The rows of a group lie close to one hidden flat surface of 9 dimensions, which passes through zero. Surfaces can cross.
In the rows, zero is written as 128.
Some rows, each with its group after it:
[142  84 183 112 166  90 128 169 113 180 126  59  99 137 185 154 149 111
 127]
Kamik
[111 125 159 101 104  94 118  76 145 121 139 133 157  68 177 111 104 105
 154]
Tor
[164 106 120 171 134 150 100 142 146 137 124 132 119  99 176 201 151 108
 141]
Kamik
[114  94  91 143 139 199 110 141 136 139 164 168 109 159  72 179 159 100
 112]
Fot
[143 163  98 141 116 139 107 145 120 117  76 188 146 126 106 157 116 139
  96]
kamek
[118 111 186 107  92 124 122  94 173 170 156 103 124  98 168 142  85 121
  69]
Fot
[155 104 170 149 151 121  97  97 129 141 192  82 118  81 172 155 156 107
 123]
kamek
[170 174 128 114  56 180 131 104 182 106 113 177 135 112 164 142 147 142
  94]
Kamik
[107 113  83 107 120 110 174 201 156 149 106 118 123 203 127 158  73 163
 115]
Tor
[158 159 148 117 136 144 142  97  89  95 120 148  82  93 112  88 144  89
 129]
Tor
[156 165 120 131 118 134 101 105  99 108 109 196 147 125  65 103 140 139
 108]
Kamik
[176 123 107 171 148 169 124 170 140 142 140 110  92 144 163 210 158 127
  97]
kamek
[186  76  96 125  82 176 188 144 143 121 148 154  66 164  96 120 106 105
 152]
kamek
[138 158 112 135  91 134 125 119 134 112  89 180 144 116 108 119  94 141
 115]
kamek
[ 83 105 163 113 158 120  95 117 124 159 170 101 136 128 138 153 162 106
 112]
Fot
[127 167  96 156  94 158 152 147 183 128 117 125 131 156 139 141  68 195
  79]
Tor
[171 113 122 147  97 157 158 101 161 106 119 137  95  88 169 102 100 107
 179]
Fot
[133 149 100 101  93 175 132 165 178 133 124 149 138 188 131 178 190 158
  90]
Kamik
[174  71 159 145 150 161 129 139 101 147 149  92  72 130 129 122 191  91
 163]
Tor
[157 106 132 130 107 138 145 133 143 137 127 127 107 128 141 127 108 125
 133]
Fot
[127 197 120 128 123 137  97 134 151 129 130 157 153 129 138 196 127 155
  28]
kamek
[116 107 123 158 145 115  96 152 129 151 126 113 164 143 116 144 134 159
 130]
kamek
[ 95 102 146  92 181  93 110 161  78 148 104 108 134 145 140 145 203  87
 157]
kamek
[134 174 102 111 125  86 148 144  95  98  89 134 145 148 103  88 123 159
 138]
Fot
[128 103 117 114 106  92 137  99 104 101 130 137 164 127  82  46 122 136
 201]
Fot
[ 83 132  90 151 130 150 137 104 164 100 164 124 138  98 160 167  92 108
 156]
Kamik
[175  92 135 139  95 143 111 146 178 165 127 130 125 111 196 212 122 119
 105]
Tor
[118 156 161 147 168 116 122 126 122 125 104  77 131 108 187 109 165 143
 152]
Kamik
[150  87 145 127 136  85  65 131  87 160 133 139 167 120  98 146 157 122
 126]
Fot
[ 97 191 115 137 171 123 122 127 102  95 111 130 135 129 114 107 152 147
 121]
Kamik
[ 91 212 101 173 121 158  98  84 173  86 126 142 178  79 169 148 118 166
 115]
Kamik
[192 137 154 103 100 111 137 144 106 156 103 167  89 132 107 140  84 106
  50]
Tor
[135 138 118 107  98 115 113  84 124 107 126 196 159  91 106 122 100 108
 133]
Tor
[109 114 100 115 127 119 167 186 155 137 124  82 126 197 141 144 132 166
 132]
Fot
[101  96 108  85 124 100 138 153 132 141 131 127 145 158 122 152 125 121
 145]
Tor
[162 117 111 210 131 128  86 146 120 146  97 142 152 123  92 131  87 176
 127]
kamek
[163 149 113 124  78 139 130 143 151 134  51 184 136 117 145 149  80 132
 101]
kamek
[127 168 135  92 116 118 162  93 106 103 165 149 101 142  58  66  93 126
  80]
kamek
[157 124 136 162 158 147 102 161 118 159 111 136 104 125 134 185 133 114
  84]
Fot
[129 113 147 103 144  81 147 127  79 144 139 134 100 121  83 110  64  89
 107]
Kamik
[119 103 172  94 132 102 171 144 143 157 129  59  96 141 192 117 120 120
 136]
Fot
[111  72 126 109 180  97 119 181 110 157 127  95 121 153 165 184 178  94
 172]
Tor
[ 94 111  83 130 110 162 195 123 161  89 143 108 103 154 120  70 112 135
 212]
Tor
[ 81 114 110 124 106 125  80 128 149 150 165 142 201 162  82 150 140 175
  99]
Kamik

New rows. What belongs after each?
[163 125 103 165 139 136 153 147 115 125 109 144  86 116 120 146  66 108
 125]
Kamik
[153  82 122 149 118 135 104 105 119 131 183 143 133 127  64 114 130 128
 146]
kamek
[185 142 137 110  40 142 138  86 167 119  97 200 123  82 145 126  67 111
 103]
kamek
[ 94 153 127  85 130  86 147  93 110 107 122 145 144 114 108  78  93 113
 145]
Tor
[111 138 148 157 158 123  74  95 114 139 136 130 154  90 115 128 135 133
 106]
Fot
[160 150 146 125 120 140 150 126 128 123  94 124 107 136 139  91 144 142
 129]
Kamik
[144 162  87 177 146 158 141 160 122 103  69 148 106 124 138 140 124 138
 147]
kamek
[ 87 120 142  65 115 117 137 132 138 148 166 131 133 177  95 141 136 126
  73]
Fot
[153  96 173 137 126 107 118 153 137 171 108  76 133 140 166 120 146 164
 127]
Kamik
[102  94 123  60  95 141 182 102 147 110 154 128 108 144 134  95 144  89
 180]
kamek
[111 153 108  88 147 116 138 149 122  96 129 109 149 141 186 170 210 107
 161]
Fot
[126 113 118 154 101 196 111 112 157 130 174 125 138 145 105 131 179 151
 113]
Tor
[108 149 161 119 186 121 154 122 117 119 175  62  88 125 175 132 164 112
 126]
kamek
[178 128 106 180 166 119 120 165  72 143  90 157  93 129  79 149  73 115
 106]
Kamik
[108 124 148 105 133 129 121 133 112 144 156 105 129 167  87 116 154 143
  95]
Tor
[101  91 121  91 134 100 157 150 141 146 133  91 126 147 169 136 127 111
 167]
Tor
[154  81 125 152 167 138 140 168  91 136 103  93  94 153 126 100 177 120
 200]
Kamik
[145 103 134  84  79 155 181 133 186 128 143 111  95 149 180 139 133 111
 141]
Kamik
[ 80 173 137  42 103 101 153 110 132 129 163 155 132 153 103 157  84 105
  31]
Kamik
[125 141 155 152 165 107  85 126 101 147 122 121 145 110 125 139 135 136
 101]
Fot
[ 89 123 155 102 132  92 165 160 144 153  81  69 124 145 190 104 106 138
 151]
kamek
[183  73 167 123 118 103 104 142 128 175 117 126 119 101 187 179 125  89
 125]
Tor
[148 140 116 128 141 107  98 141  99 112 116 142 162 118 148 161 181 112
 150]
Fot
[150 181 153 100 123 116 183 124 117 116 122 118  73 136 115  81  74 126
  77]
kamek
[ 90 130 106 129 166 105  95 149 104 111 134 110 170 144 132 151 207 134
 169]
Fot
[ 91 144 145 139 145 108  90 120 143 139 163  90 171 127 148 155 140 159
  95]
kamek
[143 165 149 144 107 169 134  93 135 110 142 124 113 123 104  85 127 153
  88]
Tor
[104 140 180 140 136 112  84  84 119 169 141 133 140  98  89 101  84 141
  56]
Fot
[155 109 193 133 149 125  95  84  90 130 151 108 109  76 140  95 184  83
 150]
Tor
[152 192 115 139 146 177 165 142 136 103  99 151  69 121 173 172 130 104
  90]
Fot
[141 131 117 227 154 172 104 147 155 150 108 120 109 111 136 153  87 167
 103]
Fot
[117 145 122  62 114 129 167 128 135 115 134 148 105 149 135 141 134  93
 113]
Tor
[161 125 124 120  80  96 128 133 141 123 107 138 165 125 144 119 108 155
 135]
Fot
[115 188 156 128 123  98 133  90 123 119 115 129 136  91 124  85  59 146
  84]
Kamik
[170 196 151 154 105 140 115 106 147 116  82 149 135  89 161 120 113 163
  76]
Kamik
[140  85 128 147 192 136  91 193  72 177 123 127  98 180  70 178 170 106
 101]
Fot
[147 116 121 172  98 146 111 102 165 131 151 133 142 102 133 128  94 156
 124]
kamek
[173 166 143 127  81 145 136 110 144 128 115 162 107 110 130 131  80 139
  55]
Tor
[ 76  98  85 152 141 132 132 163 148 139 154  96 140 166 114 164  98 149
 147]
Kamik
[108 101  65 187 173 120  92 158  83 132 141 155 145 142  46 166  89 128
 132]
Kamik
[134 127 143  86 146  80 168 148  84 119 104 102 111 149 128  74 142 118
 161]
Fot
[154  91 125 123  60 145 145 134 192 152 128 137 132 134 162 157  91 139
 118]
kamek
[154  83 123 170 117 158 166 128 144 132 122 117  81 120 120  83  79 129
 179]
Fot
[159 155 115 134 171 152 156 125  85  94 166 138  60 140  88 121 151  95
 117]
kamek
[154 173 155 183 159 127 115 112 130 133 160  87 112 106 145 135  95 166
  65]
kamek
[109 171 135 101 137  92 125 138  95 125  74 153 142 139  99 105 115 134
  96]
kamek
[152 144 146 130 151 133 149 109 116 110 116 126  79  74 186 134 121  73
 143]
Kamik
[134 162 153  92 147 140 184 147 149 131 179  74  67 156 175 170 140 119
  61]
kamek
[205 117 155 117 106 129 127 143 107 149  90 158  99 134 118 122 148 119
 105]
Kamik
[142 107 143 161 117 151  80 114 121 147 159 125 152 124  99 132 167 146
 111]
Tor
[170 153 145 160 106 144 106 114 144 133 115 144 126  97 146 141 106 145
  75]
Tor
[128 152 129 116 132 125 153 104 117 106 130 141 104 101 127 112 100 100
 129]
Kamik
[135 139 138 113 147 100  72 110  77 114 130 159 171  98 114 142 184 106
 131]
Fot
[115 111 115 149 172 126 150 176 104 137 103  81 113 181 103  89 149 166
 170]
Kamik
[ 99 149  91  90 119 164 149 155 162 123 177 135 118 192 116 194 161 130
  76]
kamek
